The rows come from 5 hidden closed curves, with some noise, and rows from the same curve form a group. Each curve winds through 6 dimensions. The rows are also pushed far along 4 directions, which tell nothing about the answers.
In the rows, zero is written as 128.
Some rows, each with its group after it:
[129 148 114 138 102 144 156 123 112 143 142 136 145 122 106  96 132 105
 122]
Z271
[111 115 121 108 152 111 126 174 125 136 125 158 105 140 119 110 151 162
 131]
Z62
[151 106 110 104 180 139  70 126 104 133 124 172  26 148 134 150 136 213
 171]
Z323
[140 151 125 134  90 142 151  90 142 126 140 111 144 116 112 114 133  75
 118]
Z323
[167 158  78  84  67 168 158  47 173 134 127  78 112 147 126  92 155 115
 140]
Z271
[123 105 146 120 154 101  97 130 138 111  96 121 132 136 122 174 111 141
 124]
Z330
[136 127 118 151 130 129 130 113 112 152 157 135 133 129 163 118 125 165
 112]
Z330
[131 124 156  71 134 143  62 133 175  96  39  82  45 166  97 123 112 163
 187]
Z323
[132 118 117 100 139 119 125 123 141 133 130 132  98 147 119 121 147 151
 126]
Z62
[140  92 143  90 161 119  77 128 123 104  99 127  86 163 124 176  98 156
 177]
Z330
[117 117 147 146 144 116 122 165  91 127 153 153 135 125 122 136  95 137
 136]
Z330
[105 130 141 145 147 101 155 126 119 119 128 109 191 126 159 159 103 121
  97]
Z62
[142 138 121 108 105 134 134  97 133 135 129 118 115 145 101 103 127 122
 129]
Z707
[141 138 142 111  99 132 100 109 145 109  76 102 124 153 125  99 118 125
 150]
Z707
[136 133 124 130  98 132 120 131 152 121 129 119 131 112 112 121 128 120
 131]
Z271
[120 127 128 114 109 122 102 169 159 135 103 133 100 130 102  85 140 161
 141]
Z707
[121 131 125 111 108 133 158 111 157 129  95  93 166 136 124 119 151  78
 114]
Z62
[138  99 131  99 197 121  93 124  78 115 118 154  75 171 128 170 110 183
 155]
Z62
[126 146 130  88  93 174 148  96 170 125  66  34 131 156  95 102 117 100
 142]
Z62
[150 131 124 100 105 169 104 109 137 111  78 110  97 146 121 117 137 104
 181]
Z323
[101 156 129 158  98 100 174 153 153 123 135 130 201  86 114 103 152  76
  73]
Z707
[100 131 124 132 139 116 142 169 151 139 124 134 130 105 103 116 150 141
  98]
Z323
[128 124 114 139 141 145 104 153 123 136 123 143  97 113 134 131 129 175
 144]
Z323
[121 111 133 131 130 118 111 160 146 137 129 156 112 111 108 127 152 121
 126]
Z323
[110 141 113 146 100 127 179 141 153 166 171 124 157  97 101  95 156 105
  78]
Z323
[113 122 138 142 124 130 107 194 129 139 127 173 101 100  84 102 147 120
 140]
Z323
[148 144 142 106 115 127 122  76 153  85  91  82 131 145 138 138 128  98
 131]
Z271
[151 112 100  80 129 144 113 119 137 134 127 143  65 158 127 113 160 156
 167]
Z323
[110 125 170 141 125 102 101 159 148 113 105 125 135 116 108 133 108 110
 126]
Z62
[100 142  98 152 129 109 202 148 116 149 169 152 200  98 133 117 161 102
  69]
Z62
[131 105 120 111 142 121 116 140 125 128 140 134 114 139 126 153 113 155
 145]
Z330
[130 128 148 142 123 134  98 142 118 130 115 142 111 129 129 110 120 129
 148]
Z330
[163 105 106 132 145 149 137  60  88 139 157 128 142 149 181 180 124 121
 136]
Z707
[128 146 131 109 117 127 161 100 123 114 133  99 151 150 135 120 112  99
 129]
Z330
[118 135 107 138 126 139 176 131 105 146 147 134 169 121 125 120 145 103
 105]
Z62
[156  90 116  91 185 132  99  81 102 115 114 141  84 166 158 200 132 149
 161]
Z707
[117 103 167 126 143 112 107 140 127 109  97 105 153 143 134 166  91 109
 140]
Z330
[133  99 154 125 165 104  85 115 110 111  88 152 124 143 140 177 123 116
 139]
Z271
[146 161  89 136  84 160 188  77 110 157 174 120 158 127 126  90 133 100
 111]
Z271
[142 137  78 107 105 138 179 109 125 147 188 139 131 131 134 108 150 126
 126]
Z330
[106 138 138 123 104 132 139 155 145 128 100  94 152 127  80 108 101 116
 126]
Z271
[118  90 171 133 151 106  77 159 126 122  87 137 130 134 109 164 107 121
 140]
Z707
[153  91 115 123 158 128  72 121 107 137 122 174  80 137 134 164 137 169
 155]
Z330
[132 113 108 130 149 127 138 128 104 142 150 140 137 140 156 140 129 161
 124]
Z707
[128 140 129 107 134 119 131 109 147 107 113 110 115 131 117 139 129 122
 125]
Z707
[140 103  70 125 141 146 131 156  97 173 171 191  97 126 125 114 169 184
 136]
Z330
[140 126 116  92  90 169  86 143 190 148  90 119  40 128  88  77 165 145
 175]
Z323
[137 124 125  97  82 149 111 156 168 133 120 123  87 135  98  79 148 116
 171]
Z323
[112  82 150 145 164 106  74 204 111 138 123 176 108 122 135 149 120 171
 150]
Z330
[133 133 132 103 127 112 132  97 147  95  97  97 149 141 116 154 122 106
 119]
Z271
[122  97 170 134 143 120  85 148 126 104  80 106 149 135 118 174  88 114
 145]
Z271
[130 118 152 146 171 104 112 115  80 101 124 129 156 145 164 179  82 148
 123]
Z707
[112 121 135 145 143 111 116 168 121 136 109 163 134 116 118 117 151 136
 111]
Z330
[134 116 114 141 143 104 127 138 111 151 197 171 109 122 144 126 132 176
 111]
Z62
[138 120 128 134 140 113 101 133 125 131 152 156  98 122 127 140 120 162
 132]
Z707
[144 139 114 114 135 130 143  71 108 137 132 128 122 156 145 128 126 132
 125]
Z271
[112 112 148 135 124 114  81 201 153 115 100 146 108 105  94 124 130 141
 145]
Z271
[112 118 149 119 119 121 108 167 172 111  77 101 135 124 120 120 142 118
 130]
Z271
[133 100 115 131 147 122 105 173 115 115 151 156 115 119 135 149 135 171
 138]
Z271
[130 137 121 109 108 144 114 138 159 110  94 105 111 129 129 114 133 139
 156]
Z323
[141 104 146 111 178 129 117  83  79 109 107 109 135 173 149 191  90 126
 142]
Z707
[100 152 135 143  99 113 150 170 166 118 111 128 164  89 100  97 151  85
 101]
Z707
[118 126 141 146 131 126 130 142 110 131 129 131 151 127 146 131 107 124
 133]
Z62
[150 146  92 119 118 160 136  98 115 142 153 139  89 131 133 109 133 156
 149]
Z62
[148 131 107 122 161 127 160  52  91 118 147 118 150 146 145 183 121 116
 102]
Z62

New rows, each followed by its group:
[143 133 122 125  94 142 108 150 137 131 152 153  87 117 107  92 135 132
 161]
Z323
[147 125 110 108 149 129  95 138 102 110 143 168  65 142 137 129 126 183
 170]
Z323
[137 121 100 137 131 109 140 131  95 149 163 187 141 130 132 111 157 140
 109]
Z707
[117 119 143 146 153  99 112 151 113 122 112 165 141 118 125 141 139 124
 110]
Z330
[149 140 129 113  97 159 121  83 150 107  84  87 131 137 134 131 129  84
 155]
Z323
[111 121 171 128 151 104 128 133 106 106 104 118 156 145 102 149 101  90
 114]
Z62
[138 139  93 113 131 149 138 132 112 143 160 160  78 129 112 103 148 158
 146]
Z707
[148 109 123 135 177  98 133  74  78 124 166 156 146 153 196 180 123 148
 110]
Z330
[123 130 155 133 154 131 111 114 113 100  82 106 138 132 125 168  99 114
 133]
Z323
[159 140  99 117 117 145 138  63 128 112 142 103 130 140 173 146 123 138
 138]
Z323
[ 86 115 147 118 141 103 121 217 153 127 110 137 124 118  90 108 138 147
 120]
Z323
[129 125 118 154 117 118 135 140 136 135 170 131 152 101 142 134 125 145
 105]
Z271
[ 95 104 206 153 148  85  85 178 133  93  75 121 170 119 117 169  83  81
 131]
Z330
[138 134 116 118 112 152 156  88 117 133 117  92 164 153 145 121 126 105
 129]
Z707
[136 118 131 108 139 159 102 137 105 123 100 124  93 152 122 126 116 144
 173]
Z323
[140 128  98 113 137 149 133 131  99 142 150 165  85 137 114 111 149 146
 150]
Z707
[136 133  90 126  96 154 132 165 130 165 163 184  84 116 130  59 183 143
 155]
Z330
[116 121 148 144 170  80 111 155 107 112 153 181 116 110 109 159 121 140
 105]
Z323
[139 103 111  99 146 122  93 164 130 130 145 169  61 142 129 120 146 189
 165]
Z323
[172 151  93  97 111 155 143  28 121 126 141 105 104 164 176 126 127 134
 154]
Z62
[141 127 114  98 139 128 148  66 125 116 109  88 148 162 129 160 117 126
 116]
Z330
[147 145  69 129  90 162 177  88 145 170 186 111 133 118 159 100 150 152
 112]
Z62
[166 144  95  89 115 155 119  84 130 114 133 126  68 154 133 105 148 155
 161]
Z271
[149 139 164 109 142 124 115  38 117  90  74  83 137 172 151 162  98  87
 135]
Z271
[107 106 177 112 129 101  93 181 154 100  82 119 130 135  92 134 116  97
 146]
Z323
[106 160  99 142  94 127 163 198 143 139 172 160 128  86 103  61 157 146
 115]
Z323
[102 134 134 117 128 111 145 177 132 132 125 142 126 131  98  86 144 130
 118]
Z62
[120 111 120 119 142 119 112 188 115 116 130 164 111 129 131 123 139 160
 154]
Z323
[131 139 110 156 164 102 169  78  96 130 189 138 163 113 160 175 117 143
  68]
Z323
[126 110 141 157 168  89 118 124 115 131 163 158 137 107 137 181 120 139
  89]
Z323
[125 126 143 112 156 117 126 118 112  97 100 112 137 154 136 145 118 128
 127]
Z271
[120 120 114 125 114 147 113 176 135 148 110 163 106 117 123  93 162 127
 159]
Z62
[ 97 136 146 166 138  92 136 184 120 129 156 164 154  88 106 126 119 128
  94]
Z62
[154 142 139  87 109 134 126  49 145 110 109  72 112 180 154 118 102 123
 150]
Z62
[117 149 146 104 118 113 147 114 150 103 108  81 143 149 119 117 103 116
 122]
Z330
[121 113 126 140 162 135 115 151  87 136 133 150 120 132 146 149 105 167
 145]
Z62
[145 123 133 102 134 151  95 105 134 117 104  96  83 156 137 139 102 162
 169]
Z707
[166 153  86  83  99 164 160  40 135 135 150  83  99 172 154  99 127 152
 148]
Z330
[130 139 122 109 108 134 150 123 137 137 148 122 112 137  96  95 138 114
 125]
Z323
[144 164  90 113  68 181 164 106 154 147 141 111 109 115 104  71 163  91
 144]
Z707
[150 148  96 134  92 159 164  85 113 156 179 111 133 137 139  95 117 141
 124]
Z707
[106 129 160 129 158  97 140 135 115  92  98 103 173 140 131 151 110 112
 102]
Z271
[ 58 134 181 174 131  74 147 207 133 135  98 138 215  89  70 124  98  78
  71]
Z271
[138 140 130 123 122 115 134 109 128 122 165 127 114 130 117 124 113 133
 120]
Z323
[117 108 120 138 169  92 128 181  86 140 190 214 107 114 111 134 148 155
 114]
Z323
[156 100 143  90 182 108  75  76 105 101 108 129  75 185 173 183  95 180
 167]
Z62
[122 143 160 124 160  83 143  89 114  68 107  94 175 144 129 178  93 100
  94]
Z271
[141 112 162 114 144 125  96  80 132  97  69  98 135 149 133 185 106  86
 146]
Z62
[157 143 128 116 115 149 117  71 110 123 132 116 100 155 146 122 103 130
 161]
Z62
[115 109 147 123 155 139  93 187 101 119  92 150 101 137 107 130 118 143
 166]
Z323
[136 118 151 138 133  99 107 100 133 108 109 117 160 133 146 163 108 115
 115]
Z707
[131 107  89 106 139 145 115 167 120 155 128 165  85 136 105 109 161 180
 149]
Z330
[142 138 118  99 107 124 145 114 136 116 154 127 113 145 116 104 133 118
 138]
Z323
[141 149 104 103  97 135 153 104 153 128 141 126 111 129 111  94 162 106
 127]
Z323
[126 106 161 130 164 115  92 153  85 111 124 147 114 147 125 160  81 144
 158]
Z330
[127 119 112 146 142 131 116 174  82 153 158 201 104 116 110 111 139 153
 141]
Z271
[132 107 105 140 152 127 111 190 103 131 170 190  97 112 151 114 169 183
 137]
Z271
[153 149  83 132 102 152 152 105 107 153 192 149 106 123 124  94 129 160
 130]
Z271
[115 130 143 142 141  88 133 160 116 118 173 160 131 113 109 131 115 135
 104]
Z323
[ 91 161 148 152  98 134 152 171 157 117  88  95 175  91  86  98 126  81
 104]
Z323
[129 166 161  89  77 139 131  87 194  95  75  36 118 147  81  95 100  79
 138]
Z323
[148 111 114  73 149 134  92 106 135 114  91 123  66 172 122 142 132 172
 170]
Z330
[ 81 121 159 115 132 100  96 230 176 121  72 131 107 118  88  93 135 152
 138]
Z62
[120 146 107 114 113 149 149 155 130 140 133 142 104 121  89  82 151 124
 136]
Z707
[110 138 134 123  94 128 122 163 167 134  99 114 129 113  74  98 120 122
 132]
Z271
[104 144 144 122 111 129 143 161 138 121  94 113 148 128  92  94 129  97
 124]
Z330
[113 104 158 104 154 100  75 170 155 101  61 143  95 133  98 149 138 130
 148]
Z707
[123 128 140 139 119 125 122 139 121 132 129 135 136 129 144 115 115 121
 141]
Z62
[113 125 124 125 129  94 152 171 126 123 169 164 142 119 111 113 144 120
 110]
Z323
[109 137 120 119 110 123 141 157 167 139 124 113 128 120 122  94 141 145
 120]
Z62
[140 147  74 115  78 165 160 131 152 172 163 140 101 127 144  45 185 148
 137]
Z330
[137  98 135 151 167 114 116 138  71 105 157 151 158 125 144 191  98 137
 124]
Z271
[143  95 136 117 181 128  77 122  93 107 112 136  94 156 164 186  95 183
 165]
Z323
[126 134 145 126  96 122 111 129 171 119  92 102 139 124 116 112 128 111
 129]
Z707
[142 103 133  90 138 141  85 118 147 117  72 104  90 164 138 141 131 151
 167]
Z271
[148 150 125 126 122 129 155  48 112 125 135 110 147 149 154 129 122 101
 111]
Z271
[139 141  89 115 108 130 153 121 144 141 168 155 108 116 120  96 172 129
 120]
Z323
[141 128 126 120 162 109 149  85  80 105 162 128 144 154 155 167  99 138
 117]
Z323
[143 139 127 124 122 115 150  71 133 126 162  97 141 142 145 138 107 131
 103]
Z62
[171 133  69  93  93 216 112  97 132 162 119 129  41 145 125  84 162 158
 201]
Z62
